The groups are shells around one centre, one inside the other: the same stretched ball of 5 dimensions in 6 sizes.
Some rows, each with its group after it:
[-12, 60, -21, -11, 1, -6, -20, 37, 20, 5, 40, 11, -26, -30, -36] -> (2)
[-10, 51, -7, -2, 14, 27, 0, 29, -1, -1, 8, 32, -39, -37, -22] -> (1)
[4, 53, -16, -16, 10, -6, -7, 55, 29, 0, 26, 36, -44, -28, -28] -> (3)
[-8, 46, -12, -20, 1, -25, -20, 40, 19, 4, 47, 31, -49, -15, -13] -> (4)
[5, 39, -35, -7, 22, -7, 19, 52, 58, 38, 15, 19, 10, -47, -57] -> (3)
[-9, 9, 27, 37, -5, 18, -17, 6, -19, 21, 43, 24, -46, -5, -27] -> (4)
[-19, 40, -6, -10, 20, 18, 8, 15, -8, 8, 8, 40, -41, -34, -1] -> (4)
[-25, 36, 6, 1, 15, 29, 2, 2, -27, 4, 10, 37, -49, -29, 3] -> (3)
[-19, 5, 25, 18, -3, -4, -17, -2, -24, 21, 51, 34, -57, 3, 1] -> (4)
[10, 50, -42, -25, 21, -27, 13, 69, 71, 28, 22, 27, -2, -43, -50] -> (5)
[-18, 15, 8, -1, -2, -28, -18, 11, -1, 23, 59, 32, -50, 1, -1] -> (0)
[-22, 51, -29, -12, 31, 27, 25, 17, 13, 24, -9, 22, 3, -60, -27] -> (3)
[-39, 34, -3, -9, 22, 24, 11, -14, -30, 16, 7, 33, -32, -37, 13] -> (2)
[-5, 35, -5, 10, -7, -14, -24, 32, 21, 21, 56, 10, -26, -14, -44] -> (0)
[-22, 52, -20, -4, 26, 37, 17, 13, 0, 16, -7, 21, -8, -56, -26] -> (3)
[-6, 23, 18, 35, 0, 31, -12, 14, -13, 16, 29, 22, -39, -18, -37] -> (2)
[6, 45, -32, -16, 21, -12, 13, 58, 53, 24, 17, 29, -9, -42, -44] -> (1)
[12, 40, -9, 5, 2, -6, -12, 56, 36, 12, 37, 26, -34, -22, -49] -> (1)
[-15, 49, -17, -17, 21, 12, 8, 28, 8, 7, 8, 35, -32, -40, -12] -> (1)
[1, 42, 9, 1, -4, 0, -25, 40, 1, -9, 42, 38, -70, -8, -17] -> (4)
[-21, 14, 35, 38, -13, 22, -31, -9, -42, 11, 52, 21, -60, 2, -13] -> (0)
[-31, 43, 11, 11, 9, 45, -8, -9, -43, -2, 12, 26, -48, -30, -2] -> (4)
[-11, -1, 10, 9, 7, -20, 0, 11, 6, 39, 45, 37, -37, -5, -8] -> (0)
[-30, 23, -14, -4, 36, 25, 36, -6, -5, 39, -9, 32, -1, -51, -6] -> (0)
[-19, 38, -7, -12, -4, -29, -25, 22, 8, 14, 59, 21, -42, -9, -11] -> (5)
[4, 41, -31, -23, 22, -21, 14, 56, 52, 26, 20, 36, -15, -37, -33] -> (2)
[-17, 27, -7, 9, 32, 41, 31, 7, -4, 30, -14, 33, -9, -51, -22] -> (5)
[-46, 31, 4, 8, 12, 30, -2, -27, -41, 20, 19, 17, -26, -32, 3] -> (3)
[7, 53, -28, -15, 4, -25, -13, 63, 52, 14, 42, 20, -23, -27, -49] -> (2)
[-32, 10, 2, 0, 9, -16, -1, -10, -9, 39, 44, 25, -25, -14, 2] -> (0)
[-26, 46, -25, -6, 30, 32, 24, 8, 4, 26, -8, 19, 4, -59, -25] -> (3)
[-35, 34, -8, -15, 25, 17, 15, -6, -20, 18, 6, 37, -31, -38, 13] -> (0)
[-7, 34, 14, 28, -3, 30, -18, 18, -14, 6, 31, 20, -44, -19, -36] -> (2)
[-29, 54, -16, -8, 27, 42, 16, 5, -14, 9, -10, 25, -18, -55, -12] -> (2)
[-44, 51, -6, -7, 20, 42, 5, -16, -39, 4, 0, 23, -30, -45, 6] -> (5)
[9, 37, 2, 9, -2, -2, -19, 49, 21, 5, 41, 30, -49, -13, -39] -> (1)
[-12, 23, -6, 20, 12, 15, 7, 13, 11, 38, 23, 14, -3, -34, -43] -> (1)
[-7, 34, 2, -10, 9, -5, -7, 31, 3, 3, 30, 46, -60, -15, -2] -> (5)
[-41, 26, 0, -2, 26, 30, 19, -22, -33, 25, 2, 32, -24, -40, 12] -> (5)
[-2, 7, 13, 24, 12, 14, 8, 18, 3, 31, 22, 37, -33, -19, -27] -> (1)
[-40, 45, -6, 3, 19, 44, 7, -15, -32, 14, 2, 17, -19, -46, -7] -> (4)
[-39, 11, 29, 32, 8, 45, -2, -36, -59, 22, 18, 26, -41, -20, 4] -> (5)

New rows, each followed by its group:
[-16, 64, -40, -16, 32, 30, 25, 31, 26, 19, -13, 16, 10, -69, -41] -> (0)
[-40, 34, -4, 15, 21, 47, 13, -22, -31, 28, 1, 12, -5, -48, -16] -> (5)
[-7, 47, 10, 7, -2, 20, -23, 28, -13, -11, 32, 31, -64, -16, -18] -> (3)
[-32, 12, 1, 18, 19, 23, 16, -17, -16, 45, 15, 18, -3, -36, -17] -> (3)
[-32, 23, 19, 7, -8, -5, -29, -10, -34, 10, 57, 24, -60, 0, 8] -> (2)
[9, 36, -16, 1, -2, -29, -17, 55, 48, 24, 55, 16, -22, -16, -53] -> (0)
[18, 23, -12, 5, 17, -6, 14, 58, 48, 30, 19, 39, -21, -29, -48] -> (2)
[-20, 19, -7, 18, 14, 13, 9, 3, 6, 44, 23, 12, 2, -35, -37] -> (3)
[-32, 50, 0, 11, 5, 38, -13, -4, -29, 4, 19, 10, -29, -35, -20] -> (5)
[10, 53, -19, -12, -4, -29, -25, 66, 46, 5, 53, 22, -39, -17, -46] -> (0)
[-11, 45, 11, 9, -4, 18, -26, 22, -17, -8, 36, 28, -62, -14, -17] -> (1)
[-26, -9, 16, 31, 14, 15, 13, -21, -18, 54, 27, 23, -11, -20, -15] -> (0)
[6, 29, -21, 2, 31, 16, 33, 43, 39, 35, -6, 36, -2, -50, -44] -> (5)
[-1, 57, -25, -2, 14, 16, 1, 45, 31, 13, 14, 15, -11, -46, -53] -> (4)
[5, 47, -23, -11, 20, 4, 11, 53, 38, 14, 10, 34, -22, -41, -38] -> (1)
[-10, 17, 2, 31, 6, 17, -1, 11, 7, 39, 31, 10, -6, -28, -49] -> (0)
[-19, 42, 7, -13, 0, -5, -23, 18, -18, -9, 41, 41, -74, -8, 12] -> (0)
[-4, 18, -15, 3, 28, 6, 29, 27, 29, 43, 6, 34, -2, -41, -32] -> (3)
[-11, 63, -41, -36, 29, -2, 18, 45, 37, 12, 2, 31, -12, -55, -23] -> (0)
[-28, 15, 3, 23, 7, 12, -2, -10, -10, 42, 35, 8, -6, -26, -28] -> (5)
[-5, 34, -26, -17, 30, -2, 27, 37, 35, 31, 4, 37, -9, -45, -24] -> (2)
[11, 45, -16, -12, 10, -12, -3, 60, 39, 8, 28, 37, -39, -26, -35] -> (3)
[9, 21, -16, 13, 27, 16, 31, 42, 41, 42, 0, 31, 3, -46, -54] -> (5)
[-23, 52, 10, 8, -9, 22, -35, 10, -29, -12, 41, 18, -60, -15, -14] -> (5)
[-19, 29, -24, 6, 17, 1, 11, 14, 26, 48, 25, 5, 18, -43, -46] -> (0)
[-7, 22, 7, 27, 21, 47, 19, 12, -8, 24, -4, 32, -22, -40, -33] -> (0)
[-22, 44, 17, 7, 1, 32, -20, 5, -40, -13, 25, 35, -71, -17, 3] -> (2)
[-27, 20, 25, 30, 1, 37, -12, -15, -43, 13, 27, 23, -47, -17, -10] -> (3)
[-21, 15, 28, 36, -3, 32, -16, -10, -38, 16, 34, 23, -48, -11, -16] -> (4)
[-29, 3, 15, 31, 21, 40, 20, -23, -30, 42, 6, 26, -13, -33, -13] -> (5)
[-24, 22, 0, 22, 17, 33, 12, -6, -12, 35, 11, 16, -6, -39, -28] -> (1)
[-1, -10, 18, 28, 8, -6, 6, 14, 8, 45, 38, 37, -30, -7, -24] -> (0)
[-47, 51, -16, -19, 15, 10, -4, -13, -23, 13, 22, 16, -23, -38, 7] -> (5)
[8, -3, 11, 21, 5, -19, 1, 32, 26, 41, 45, 37, -33, -5, -33] -> (0)
[-45, 24, 2, 3, 12, 11, -1, -25, -32, 29, 29, 18, -23, -26, 6] -> (4)
[-25, 37, -22, 4, 30, 34, 28, 4, 7, 37, -7, 15, 13, -59, -33] -> (4)
[12, 29, 3, 12, -6, -16, -22, 52, 29, 13, 52, 28, -46, -7, -43] -> (4)
[0, 37, -23, -23, 18, -25, 8, 48, 41, 22, 27, 39, -27, -29, -21] -> (5)
[20, 19, -8, 15, 12, -5, 10, 57, 49, 34, 26, 32, -16, -26, -58] -> (2)
[2, 6, 3, 11, 21, 3, 21, 28, 18, 36, 15, 45, -27, -24, -23] -> (0)
[-6, 40, -4, 13, -6, 0, -24, 31, 13, 14, 47, 10, -29, -18, -44] -> (5)
[-13, 32, -36, -20, 23, -27, 18, 33, 49, 47, 27, 19, 12, -41, -34] -> (0)
[-24, 33, 3, -5, 16, 16, 3, 5, -20, 9, 15, 39, -47, -26, 6] -> (3)
[-26, 68, -10, -13, 0, 14, -27, 19, -15, -14, 32, 18, -50, -28, -11] -> (5)
[-1, 60, -39, -28, 9, -31, -8, 59, 55, 16, 39, 17, -14, -35, -42] -> (0)
[-12, 33, -4, 21, 19, 42, 14, 13, -1, 25, 1, 20, -10, -45, -40] -> (4)
[-18, 53, -34, -23, 34, 17, 28, 27, 23, 22, -9, 29, -2, -60, -22] -> (2)
[-7, 37, -41, -15, 31, -9, 29, 38, 54, 48, 8, 19, 23, -55, -46] -> (2)
[12, 39, -31, -10, 21, -13, 16, 61, 61, 31, 17, 28, -3, -42, -53] -> (3)
[-12, 12, 5, 6, -1, -26, -14, 17, 10, 32, 57, 26, -36, -4, -17] -> (2)
[-29, 16, 17, 12, 16, 29, 7, -14, -37, 17, 13, 40, -47, -22, 10] -> (2)
[2, 3, 20, 20, -6, -20, -17, 26, 8, 26, 58, 36, -53, 6, -22] -> (5)
[-11, 50, -7, 12, 0, 18, -18, 26, 5, 9, 32, 8, -24, -30, -45] -> (0)
[-5, 4, 9, 21, -4, -22, -14, 19, 15, 40, 60, 21, -29, -2, -32] -> (0)
[-14, 20, -29, -8, 37, 0, 40, 20, 36, 54, 0, 28, 19, -53, -30] -> (0)
[-20, 16, -18, 6, 38, 25, 43, 3, 14, 53, -11, 27, 17, -56, -27] -> (0)
[-31, 33, 15, -2, -9, -8, -34, -3, -33, 0, 58, 26, -67, 0, 11] -> (5)
